The same things were measured in two ways. Each way mixes the same 10 hidden numbers, adds some noise and spreads widely along 5 directions of its own, which tell nothing about the thing.
(in the rows, 128 means zero)
Some things both ways: the first way, then the second way.
[144 165 123 105 200 160 147 109 150 177 128 150 106 101 106  96 150 158
 171]
[138 159 108 159 170 121 106 171 126 128 131 121 134 157 167 108 111 109
 173 132 134 105 142 146 161]

[126 115 143 124 128 102 121 115 159 148 136 134 131  95 143  86 114 101
 126]
[ 76 139 106  83 122 143 131 158 125 167 181  94 173 164 145 135 102 152
 137 116  87 148 164 140 142]

[141 149  84 102 155 135  51 115  84  59 154  82 121 113 125  85  98 151
 160]
[ 98 108 166 112 122  98 129 133  64 174 116 114 138  91 149 163  96 128
  96 120 183 181 119  88  75]

[ 93 119 161 154 116 139 102 131 133 116  93 133  58 141 164 129 100  94
 186]
[ 96 140 130 110  99 169 127  50 129 107  79 141  92  98 112 148 157 143
  90 126 150 146  91 117 126]

[143 107  93 106 134 136 107 109 121 150 126 140 130  96 117 129 106  90
 167]
[129 129 123 126 113  87 148 153  99 129  98 139 141 114 124 153 122 124
 131 122 135 147 157 102 109]

[111 135  97 139 184 134  95 155 117 141 131 130 100 121 163  98 102 144
 153]
[118 123 144 161 110 130 120 115 163 107 157 142 115 111 103 143 121  61
  99 132 103 141 129 103 164]

[122 121 124 157 153 135 106 109 113 104 145 134 121  79 145  85 133 123
 127]
[ 34 127 124  84  83 129 145 135 110 179 174  59 163 120 153 174  93 123
 101 116 123 180 134 123  91]

[114 126 112 113 127  93  94 117 115 103 171 125  84 125 159  94 123 130
 118]
[155 137 135 155 134  75 131 190 137 112 153 125 183 143 112 158  89  80
 148 139 100  90 158 103 173]

[153 133 118 114 170 127 135 120 135 131  96 126 134 122 130  92 101 144
 174]
[ 78 155  99 119 112 184  99  82 154 149 117 121  97 104 116 135 141 104
 114 125 157 137  80  99 151]

[ 93 157 127  90 133 151 107 130 125 137 120 110 164 101 118  93 127 107
 141]
[129 139  83 123 163 164  94 141 175 142 219 108 122 146 149  64 135 122
 181 128  93 112 133 152 207]

[ 70 104 129 127 107 109 122 130 105  99 126 142  87 120 159 136 117  88
 115]
[ 91  79 114 129 102 132 150  76 172 110 145 114 132 102 123 127 164 106
 102 124  55 145 164 152 185]

[ 77 166  96  92 144 138  89 129 104 100 126  80  99  89 101 130 111 112
 134]
[128 135 147 104 100 125 117  93 133 107 104 124 149  89 105 178 111 103
 113 121 150 125 107 107 185]

[157  67 147  93 122 141 151  77 181 172 150 115  45 123 186  51  51 152
 131]
[122 126 157 138 142 104 134 151  93 118 131 134 136 121 131 169  97  99
 139 126 121 141 183 123 137]

[123  89 111  90 100  83 142  85  88 122 150 105 164 133 128 101  94 140
  87]
[ 74  97 112 139 148 141 113 111 150 130 145 130 123 129 113 115 163 139
 117 141  81 131 173 126 170]

[124 122  96 109 121  70 113 141 112 118 139 121 157 131 168  88 102 114
 109]
[146 106 108 146 128 122 125 134 176 125 163 142 147 138 122  90 142  98
 119 130  67 123 141 121 198]

[116 120  85 154 107  90  99 126 107  92 138 101 124  96 175  51 124 125
 129]
[104 109 147 114  77  71 137 105 124 123 133 124 132 116 141 142 109  87
  95 134 147 161 116  97 120]

[104 124  77  81 155 164 124 110 119 228 134 114 170  77 138  76  73 114
 110]
[ 95 128 128 110  75 126 100  94 167 101 168 137 123  78  71 160 133 112
 127 110 154 154  95 103 149]

[111  99 116 153 104 137 123 120 105 151 126 140  90 121 128 152 147 100
 173]
[ 53  99 147 129 143 147 114 103 100 138 114 153 104 145 133 122 158 179
  80 133 105 185 171 131 105]

[ 73  76  97 106  81 133 102 111  71  71 171 127  73 114 110 140 158 127
 139]
[130 119 124 152 158 133 115 117 140  96 124 137 113  96 111 140 148 110
 156 128 111 120 173 141 190]

[125  94  73 160 146  97  64 124  95 121 167 154 102 103 166  82 114 127
 143]
[ 81 124  95 148 129 128 112 190 165 153 204 114 141 145 128 117 119  97
 137 116  68 177 193 132 171]

[ 80 128  92 131 149 177 118 125  50 117 158 129 173  86 113 118 171 136
 110]
[ 23 113 122 117 104 178 106 105 163 164 222  71 131 100 114 150 131 127
 103 117 111 167 106 128 119]

[ 91 102 169 147 144 134  83 135 111  80 115 158 120 134 167 115  94  98
 148]
[145 206  76 137 112 173 148 184 165 119 160  92 148 137 121 138 117 119
 161 114  97 105 110 142 135]

[115 134 167 114 163 131 119 107 122 133 126 163  85 161 135 143 107 125
 158]
[104 101  98 180 183 136 139 142 148 126 154 122 110 149 148  89 165 117
 145 149  48 107 204 154 169]

[126 131  98 116 158 124  71 157 125 145 123 129 129 134 116 119 116 128
 203]
[122 191 144 159 175 147  83 252  87 145 161 174 156 218 135 119  83 186
 149 114 121 160 158 135  82]

[133 187 110 141 204 142  53 141  97 104 111  85 173 103 131  97  75 126
 155]
[101  77 161 109 115 104 162 111  69 172 119 118 119 120 197 105 128 150
  55 125 119 214 143 129  66]

Other things, the second way, with their names:
<1170>: [105 132 111 109 136 139 119 111  99 157  95 125 139 138 156 105 149 193
 124 123 160 134  88 131  97]
<442>: [102 125 111 124 163 218 140 125 124 172 160 101 108 123 160  92 154 169
 106 114  71 171 147 160 128]
<449>: [169 178  98 143 129 134 123 150 131  86  42 163 151 136 112 133 155 177
 146 113 140 108 113 138 146]
<911>: [ 89 135 158 106 119 137 133 171  72 187 172 115 180 148 149 155  77 164
 113  95 138 175 109 129  45]
<1136>: [150 149 114  84 115 122 173 125 108 136  85  96 148 128 158 137 118 130
 104 144 107 115 140 110 156]
<907>: [120 158 109 111 177 197  89 165 142 157 189 102 142 152 161 102 104 135
 160 109  87 144 160 170 212]
<715>: [ 98  63 165 171 106  60 175 124  98 139 143 110 147 126 184 119 128 117
  74 127 108 172 129 145  38]
<592>: [ 93 132 179 121 110 101 112 100  82 118  91 127 147 102 118 194 104 143
 101 132 203 128  82  95  87]
<669>: [ 54 154 122 115 130 180  72 113 152 174 189 125 101 146 101 123 112 101
  95 154 140 130  93  55 151]
<814>: [149 128 141 174 128 100 155 100 130  79 126 144  90 137 132 106 154 117
 117 164 121  88 110 118  87]
<1178>: [101 156 107 109 137 189 104  83 138 133 100 112 124 105 116 146 142 140
 135 127 149 102  89 120 173]
<5>: [ 86 140  95 175 112 113 123 133 163 134 130  99 134 100  95 158 139  74
 122 149 145  89  93  72 128]
<231>: [134 136  89 169 169 142 133 144 166 105 136 109 108 149 164  80 161 117
 139 150  65 110 176 164 196]
<144>: [ 94 130 120  91  94 112  94  82 168 120 150 118 145 105  77 161 113  80
 128 152 151  83 101  60 212]
<34>: [ 84 211  74 117 102 181 113 104 170 124 136  87  90 121 115 150 123  80
 151 147 163  89  75  92 154]
<40>: [ 75  98 110 107 112  85 121 129 152 132 182  95 157 129 133 139 114  90
 151 136  96 129 180 124 186]
<555>: [101 179 123 165 134 123 148 227  86 160 143 115 151 184 154 135 101 162
 117 130 121 152 131 120  20]
<263>: [ 66 119 151 127 116 120 156  98  82 127 113 128  88 123 124 155 145 157
  82 157 138 143 141  91  38]
<342>: [ 68  83 148  80 124 170 133  41  94 150 117 110  88  50 127 155 158 155
  94 115 144 187 141 123 125]
<682>: [147 112  85 141 164 135 150 152 151 141 162  80 154 130 196  91 130  97
 173 112  57 124 186 198 213]
<864>: [146 181 103 138 197 189 110 158 102 135 115 118 111 123 144 123 135 165
 188 120 143 105 140 152 146]
<73>: [110 128 137 104  78 125 175  73 103 135  98  80 117  72 165 165 119 100
  93 120 158 158  91 127  89]
<1094>: [161 144 118 198 139  87 121 161 146  88 107 154 120 158 156  84 146 121
 129 141 131 119 109 137 118]
<940>: [115 139 127 157 107 102 163 162 110 113 124 107 163 106 121 178 120 137
 144 104 135 134 122 145  57]
<574>: [149 148 122 120 133 148 144 120 109 152 123 127 105 109 124 122 129 115
 109 148 143 114  98  67 112]
<1035>: [160 176 102 141 110 102 152 165 140  86 131 129 134 129 107 145 124 116
 172 130 127  97 132 119 118]
<842>: [135 128 100 134 159 166 112 111 144 121 102 149 128  96  82 131 167 151
 147 123 117  99 135 110 187]
<853>: [131  71 159 134 128 112 155  48  91 123  53 137 107  66 143 133 169 141
  67 138 153 144 105 108 109]
<1208>: [124  92 156 149 158  99 153 115  75 121 139 144  95 117 145 120 143 141
 144 137 127 137 170 130  69]
<953>: [120  98 118 155 125  86 165 126 111 113 106 118 124 117 170 112 159 142
 122 125 110 156 155 164  90]
<1134>: [ 38 150 100 119 113 182 101  90 156 148 151 109  80  98  74 152 157 125
  96 156 148 127  99  54 125]
<328>: [140 124 124 162 156  93 123 154  96 107  55 159 133 131 158 117 150 161
 136 116 136 159 160 154 128]
<54>: [ 86 139 136 140 102  91 146 162 108 144 143 121 167 149 106 169 104 127
 107 144 128 109 115  76  56]
<490>: [162 123 151 167 158  78 152 186  83 117 135 116 133 146 203 108 102 117
 140 127 119 155 172 167  99]
<246>: [128  94 179 166 120  87 143 104  87 100  51 170 130 113 137 150 140 132
  67 126 139 162 128 122  91]
<733>: [ 81  92 144 157 141  90 139 115  83 138 105 123 127 111 145 141 148 154
 117 134 153 139 134 123  58]
<805>: [136 165  92 134 127 115 153 162 139 140 112 117 146 153 112 143 117  86
 127 164  99  68 140  62 157]
<466>: [115 169 100 114 135 176 102 184 154 167 207  90 199 161 143 122  88 139
 166  90 102 123 101 163 163]
<634>: [ 88  84 165 155 115  68 121 105 122 104 132 149 121 108  96 159 131  96
 101 152 133 132 154  83 121]
<1212>: [138 149 104 138 113 131 151 124 151 124 106 126 122 131 129 135 124  65
 111 145  95 111 140  99 177]
<569>: [111 139 139 126 135 123 136 195 124 175 196 115 181 194 139 129  72  98
 107 145  61 117 164  93 142]
<606>: [ 94 119 130 135 147  85 107 149 121 142 174 100 150 140 142 136 103 105
 156 147 141 103 145 111 143]
<556>: [ 63  61 148 109 151 156 157  76 106 174 184 106  92 138 162  91 154 140
  69 162  56 155 180 120 113]
<840>: [135 178  90 122 131 174  70 182 186 148 214 133 153 140  83 108 109 123
 158 114 122 118  89  95 189]
<764>: [ 94 102 108 141 139 141 122 130 173 136 194 115 135 153 144  95 130  85
 126 133  45 137 184 148 209]
<351>: [ 51 132 147 135 137 186  96 124 127 149 178 131 123 111  80 173 117 129
 115 115 118 154 138 108 121]
<810>: [ 33 102 127 143 126 128 122 121 140 143 201  95 126 102  91 168 134 114
 136 136 112 126 155 107 106]
<1220>: [113 131 108 128  68  49 165 156 130 129 143 110 163 126 121 155 109  94
 126 133 134 127 119  84  76]
<1129>: [191 110 150 139 116  46 154 102 101  86  63 153 145 113 144 128 130 118
 125 145 162  91 103 106 129]
<562>: [157 158 134 146 149 136  85 112 128 109  69 156 128 118 119 133 130 124
 130 134 180 101  80 100 181]
<335>: [140 141 145 195 154  65 123 170 130  66 131 152 129 162 126 138 119  97
 157 157 119  85 171 130 133]
<1225>: [ 96  99 127 131 126  93 124  94 146 129 161 101 143 117 131 140 118  74
 140 150 126  88 128 106 173]
<415>: [116 177 136 145 151 137 109 161 122 128 197 107 134 148 112 161  79  87
 185 146 148  60 113 100 122]
<532>: [177 155 133 126 172 143 141 161 100 115  93 138 149 169 167 112 119 157
 136 132  86 112 174 162 176]
<870>: [154 132  99 156 151 129 104 132 161 117 170 134 105 117 129  78 151 119
 170 131 133 108 105 124 156]
<61>: [145 139 143 128 146  91 108 162  89 130 101 166 141 173 160 105 107 150
 126 131 145 150 142 119 130]
<1155>: [ 59  85 148 154 155 133 126 136  98 157 158 141 115 153 160 107 141 156
  97 123  84 193 184 152  84]
<1224>: [167  91 148 176 173  88 164 171  92 102 149 134 134 122 159 111 141 147
 157 119  80 140 201 179 101]
<290>: [106 132 153 105  95  98 157 157  97 125 147 120 185 147 126 179  88 139
 122 112 103 144 161 134  94]
<993>: [131 125 116 141 111  94 159 149 164 114 196  82 176 131 125 146 102  71
 153 140  79  77 142 129 163]
<852>: [156 174 109 142 158 124 101 166 142 107 141 151 131 158 105 127 110 102
 178 146 124  74 147  97 186]
<863>: [186 169 145 163 156 171 126 145 116  98 104 157 141 124 112 132 131 164
 137 109 135 101  83 141 114]
<883>: [ 79 118 143 116 109 102 146 146  84 168 115  99 189 145 170 161  92 141
 101 113 134 160 123 139  82]
<1243>: [ 48  89 109 134 111 123 134  72 162 112 155 117 108 137 127 108 176 137
 108 151  82 129 151 137 131]
<386>: [ 76 115 119 159 132  97 137 146 137 129 179  85 139 122 136 154 116  81
 148 139 103 118 173 131 134]
<210>: [151 142 137 127  97 121 132 100 144 113 105 145 119 120 116 130 122  84
  80 148 136 118  87  71 156]
<550>: [219 134 169 189 130  90 183 126  98  63  74 151 108  88 137 151 127  82
 119 131 132 107 122 131  98]
<443>: [121 128 124 171 112  60 173 154 128 101 160 102 113 138 152 125 125  87
 133 160 112 110 147 115  72]
<992>: [134 193  96 149 147 164 134 162 121 120  76 125 112 160 162 116 137 146
 127 134 120 130 133 144 131]
<528>: [137 139 139 139 134 107 156 156 105 120 176 124 122 166 171 112 100 107
 150 133  99 131 163 153  98]
<520>: [ 69  98 128  99 118 146 127  80 129 153 147 118 126  91  83 161 143 128
 102 140 115 125 138  76 144]
<825>: [156 170 124 150 163 142 136 178 137 110 148 137 138 200 142 100 115 129
 125 162  63  83 163 125 162]
<714>: [ 61  97  94  64  79 142 104  62 139 167 136 104 119  66 144 117 153 150
 115  93 173 208  85 128 142]
<55>: [138 164 114 140  78 115 144 127 147  88  74 132 170  95  82 194 127 113
 129 106 142 107  91 117 135]
<928>: [ 80  83 151 111 144 106 125  90  73 140 108 137 100 113 156 128 143 161
 117 131 149 173 167 126 103]
<1104>: [101  89 156 155  93  59 141 128 133 119 144 126 168 125 119 157 114  91
  92 139 118 127 120  97 107]
<299>: [ 86 158 111 112  73 112 130 156 118 139 109 100 171  95 128 185 106 132
 128  83 167 184 104 132  93]
<473>: [116 108 119  91 128 150 123  79 116 147  96 141 133 108 126 122 152 157
 114 118 126 142 122 119 163]
<1040>: [120 109 172 121 148 144 133  65  76 106  64 162  94 117 139 137 153 173
  89 137 141 143 136 132 112]
<383>: [126 147 122 176 103 104 121 156 188  95 202 108 156 132 101 141 107  67
 144 135 111  89  97 117 148]
<604>: [ 53  77 127 111 138 139  98  95 141 191 214 110 128 116 109 119 124  93
 114 145 111 126 133  72 156]
<875>: [144 117 154 102 130 107 144  76 105 114 112 147 106 131 123 132 123 104
 109 170 124  89 139  73 152]
<699>: [144 176 127 142 142 133 133 193  92 137  84 138 153 205 211  93 106 171
 103 117 113 172 136 170 102]
<670>: [147 126  85 161 139 104 128 146 158 112 124 121 129  97 140 118 142  83
 176 115 116 126 155 144 188]
<707>: [158 146 117 101 147 188 121 102 131 124  88 126 132 106 139 126 137 140
 125 116 114 129 126 146 216]
<1149>: [110 162 123 159 122  91 139 212 111 140 143 120 155 175 153 137  93 111
 116 137 111 151 157 114  90]
<244>: [ 97 108 116 141  95  84 125 127 166 127 180 114 156 128 110 134 120  85
 127 138 112 108 114  98 142]
<1130>: [133 132 116 170 129 152 161 104 137 108 116 114  99  81 118 139 162 112
 122 128 117 114 114 126 106]
<170>: [ 98 128 118 149 142 146 128 147 163 125 184 131 139 166 100 125 131 106
 123 149  48  97 175 115 168]
<59>: [ 91 146 105 149 142 122 106 174 172 138 200 100 155 155 109 146  93  55
 158 150  86  87 169 101 201]
<632>: [ 84 111 111  92 103 125 106  68 137 130 115 117 138  98 126 135 147 147
 132 114 158 141  98 131 156]
<163>: [ 86 159  93 153 122 161 136 204 131 167 183  98 162 137 138 127 125 168
 141  86 104 174 120 158  57]
<188>: [114 108 114 141 132 133 116  77 145 139 127 113  99  87 155 115 136  62
 135 126 144 138 115 125 182]
<693>: [148  98 143 127 102 120 161  86 141 137 137 131 126 103 114 128 128  70
  76 150  98 112 106  69 149]
<950>: [108 216 106 118 136 146  93 202 121 134 141  99 184 185 153 156  74 147
 179 111 150 113 113 155 142]
<191>: [129 119 117  99 103  95 156  86 121 106  89 113 128 104 146 146 134 105
 125 138 125 125 148 123 168]
<1233>: [171 191 113 124 133 119 131 132 131 109 109 114 142 134 104 152 108 102
 152 171 166  23  73  61 149]
<1063>: [126 153 101 106 161 204 142 124 124 157 134 109 106 135 146 105 144 148
 120 136  81 126 150 129 159]
<431>: [104 126 154 133 127 145 102  71 105 122 100 139 105  99 137 140 133 135
 116 116 188 146  70 131 106]
<1093>: [158  94 111 127 155 132 139 121 138 141 167 113 126 110 163  75 150 131
 140 122  91 136 142 149 167]
<771>: [124 112 140 159 150 128 122  97 130  98 135 148 102 124 125 120 148 117
 139 138 113 112 145 136 143]
<1011>: [154 138 126 137 127  54 150 148 103  93 100 116 134 133 166 132 119 120
 155 149 153 111 147 129 116]
<276>: [223 148 147 165 181 118 157 152  68 125  70 148 117 137 178  95 127 147
 129 145 149  96 103 119  87]
<1188>: [122 112 180 138 128  99 125 102  91  93  93 161 145  98  84 193 122 133
 122 126 154 112 136 108 116]
<866>: [149  88 131 192 134  68 174 100 110 108  74 127  97  94 167 107 169 102
 103 150 137 123 121 122  82]
<850>: [ 41 103 103  96 123 178 131  88 144 174 182  87 110 135 167 106 136 118
 107 124  72 176 163 152 160]
<1092>: [138 157  89 145 128  97 119 131 148 108  79 127 129 112 110 145 137  87
 154 149 153  80 124  84 182]
<1227>: [128 102 129 131 110  82 179  87  85 112  28 144 114 114 153 128 169 159
  86 143 134 141 137 116  79]
<930>: [ 57 123 129 112 113 218 105  91 164 148 186 116 121 124 113 122 146 155
  78 107  81 181 110 146 145]
<885>: [ 83 135 103 126 119 114 106 113 158 132 177 106  89 107 110 131 128  68
 143 162 147 116 133  68 162]
<1048>: [164 113 110 156 162 151 139  94 134 108 101 142  95  73 114 117 171 114
 154 122 115 110 142 132 169]
<908>: [183 104 142 207 150  42 161 160 107  86  75 150 138 153 183  92 145 118
 116 148 109 119 153 153 105]
<1012>: [ 88 143 105  87 125 219 122  80 130 164 112 101 111  98 145 127 147 153
 100 107 124 169 104 141 158]
<286>: [111 190 109 150 144  88 112 212 116 111 154 111 152 169 123 154  96 133
 189 143 152  91 150 117 102]
<478>: [109 107 153 129 142  94 138 164  72 134  79 158 164 161 153 137 130 190
  95 120 102 179 192 143 101]
<1107>: [112 126 121 134 139  72 125 128 108 111 132 119  81 122 159 119 132 102
 150 161 160 134 165 100 127]

Some of these things the first way, each followed by its name:
[ 84 198 127  77 170 110  63 104 137 130 114  99 100 103 118  95  59 105
 134] : <40>
[114 197 168 109 171 107  80 123  99  90 134  87 197 134  87 111 123 141
 128] : <1233>
[117 118 140  56 110 132 177 128 176 128 109 131 108 117 163  84 115 107
 131] : <466>
[ 96 108 115 106 120 175 169 134 115 162 132 150 127 104 102 147 191 121
 158] : <771>
[115 120 115  88  91 183 146 114 115 167 116 123 134  93  86 191 154  52
 167] : <520>
[107 116 181 139  85 118 140 121 138 129 103  94 121 143 155 131  99  89
 140] : <825>
[128 179 132 167 193 127 107 143 143 137  72 130 100 111 140 119 108 108
 193] : <699>
[116 152 103 144 150 172 155 117 101 186 107 166 113 121 152 132 160 107
 169] : <1094>
[126 152  96 151 206 124 104 147 104 140 151 160  83 133 146 123 147 159
 157] : <246>
[150 125 126 185  98 105  89 134 127 112 139 119  86 146 181  81 153 126
 193] : <669>
[123 156  90  64 153 145 200 106 114 164 139 110 197  67  70 102 185 153
  97] : <1225>
[112 114 123 142 131 130 117 132 123 116 150 118  96  91 122 128 150 118
 137] : <707>
[131 115 116 168 149  67  89 150 110  60 122 129 126 122 137 110 129 129
 155] : <1212>
[111 140  93  94 116 119 150 122 101 124 133 123 122 121 156 112 137 113
 117] : <1104>
[ 81 127 138  95 130 134 110 141 145 130 108 123 112  98 125 131 102  82
 142] : <290>
[113 107 127  72 134 188 159  84 105 175 145 144 137 112 110 130 123 123
 128] : <810>
[113 175  79 194 174 143  91 178  91 142 126 130 158  77 111 151 201  99
 175] : <210>
[108 165 125  92 143 101  76 148 133 100 106 118 119 127 107 145 112  87
 177] : <473>
[ 84 202 126  74 195 134 100 121 134 109  85  96 127  92  65 114 104 133
 161] : <950>
[122 163 134 126 191 126  95  79 105 152 152 110 167  95 123  54  90 159
 102] : <1011>
[121 148 145 172 137 123 102 154 140 156 147 120 146  97 108 123 192 113
 163] : <875>
[151 116 142 101 217 154 116 100 114 151 180 138 181 110  80  85 126 204
 127] : <864>
[ 78 159 162 155 135 182  56 131  75 100  95 121 126 134  95 189 126  73
 206] : <263>
[136 159 169 191 174 123  86 114 137 145 138 127 120  89 138 116 117  95
 134] : <1136>
[ 94 141 142  88 139 150 146 112 127 147 119 127 100 146 196  76  78 125
 112] : <383>
[ 94 168  81 111 208 134  49 131  96  93 108 151 102  92 114 119  90 110
 171] : <299>
[ 90 163 117  73 122 141 109 101  90  77 130  73  98 128 114 109 111 146
 137] : <592>
[ 81 152 151  94 187 217 115 131 124 149 101 204  57 126 130 184 130  76
 196] : <940>
[ 95 144 120 102 127 134  73 136  87  75 143 108 162 116 134 110 122 104
 132] : <1093>
[147  37 132  89  90 171 186  96 158 186 145 140  66 135 177 101 103 135
 152] : <351>
[ 77 147 159 157 141 126  78 105  81  81 127 126  80 140 144 134 106 115
 139] : <231>
[113 131 138  92 142  97 106 105 126 138 102 146 105 150 136 136  61  92
 151] : <449>
[143 137 117 125 116 148 165 154 156 168 104 122 146  84 114 155 177  71
 170] : <569>
[101 172 122  96 128 153 110  99 114 123 143 121  88 108 112 113 163 120
 157] : <606>
[152 105  99 121 135 148 176  99  78 137 172 122 171 105 126 115 166 154
  98] : <853>
[113 138 116 114 123 160 115 100 126 185 137 135  51 130 161 122 109 104
 164] : <634>
[138 112  99  74 162 131 128  86 131 143 131 149  95 114 144  82  77 136
 137] : <670>
[104 134 161  99 153 175 135 145 170 150  80 122 134 106 130 100 103 106
 177] : <528>
[123 141 135  67 119 142 149  88 154 149  99 104  77 120 134 113  79 104
 151] : <59>
[115 131  99 171 139 136 148 124  74 123 158 179 103 121 153 133 211 130
 138] : <908>
[138 167 146 139 151 100  82 130 115 102 100 130 141 130 102 168 122  76
 179] : <805>
[ 84 162 117 127 184 123  48 154 108  80 152 102 116  96 100  99 132 153
 148] : <907>
[121 139 125  86 152 166 153 120 141 135 112 122  86 130 145  86 124 156
 171] : <431>
[ 91 150 166 136 152 179 143 135 105 160 103 140 164 140 137 133 142 112
 153] : <814>
[167  97 123  26 130 132 182 116 166 135 105  89 189 122 148  56  59 142
 122] : <911>
[134 139 103 149 166  89  77 131 102 120 143 168 176 109 153  85 124 107
 135] : <1220>
[125 105  71 132  95 122  97 144 107 154 164 139 156 101 157  94 161  97
 147] : <840>
[105 136 136  99 173 130 127 120 132  88 136 149  99  98 126 103 135 133
 125] : <682>
[163  79 118 147 125 161 167 109  96 145 121 159 180 116 133 131 156 113
 163] : <555>
[ 75 101 119 136 101 123 115 140 109  90 125 194  29 128 158 173 164  66
 171] : <55>
[161 115 101  81  86 141 172 118 144 160 139 122 142 109 132 109 171 107
 156] : <604>
[108  93 154 138  96 120 148 135 139 157 130 157  96 137 156 146 147  87
 148] : <170>
[132 107 124 178 157 144 142 116  95 130 113 147 146  96 101 146 163 123
 166] : <992>
[124  86 161 116 149 123 133 143 130 119 166 157 109 175 187  85 118 168
 123] : <863>
[141 105 143 103 100 144 160  80  89  74 112 133  96 173 186 107  95 125
 143] : <866>
[105  72 129 102 130 164 126 112  95 135 186 155 134 123 146 104 134 143
 106] : <1224>
[132 160  75 104 170 139  90 107 127 167 116 127 153  70 135  66  91 103
 149] : <714>
[122 126 103 116 166 154 126 139 111 151 121 149 130 120 117 136 138 131
 176] : <1155>
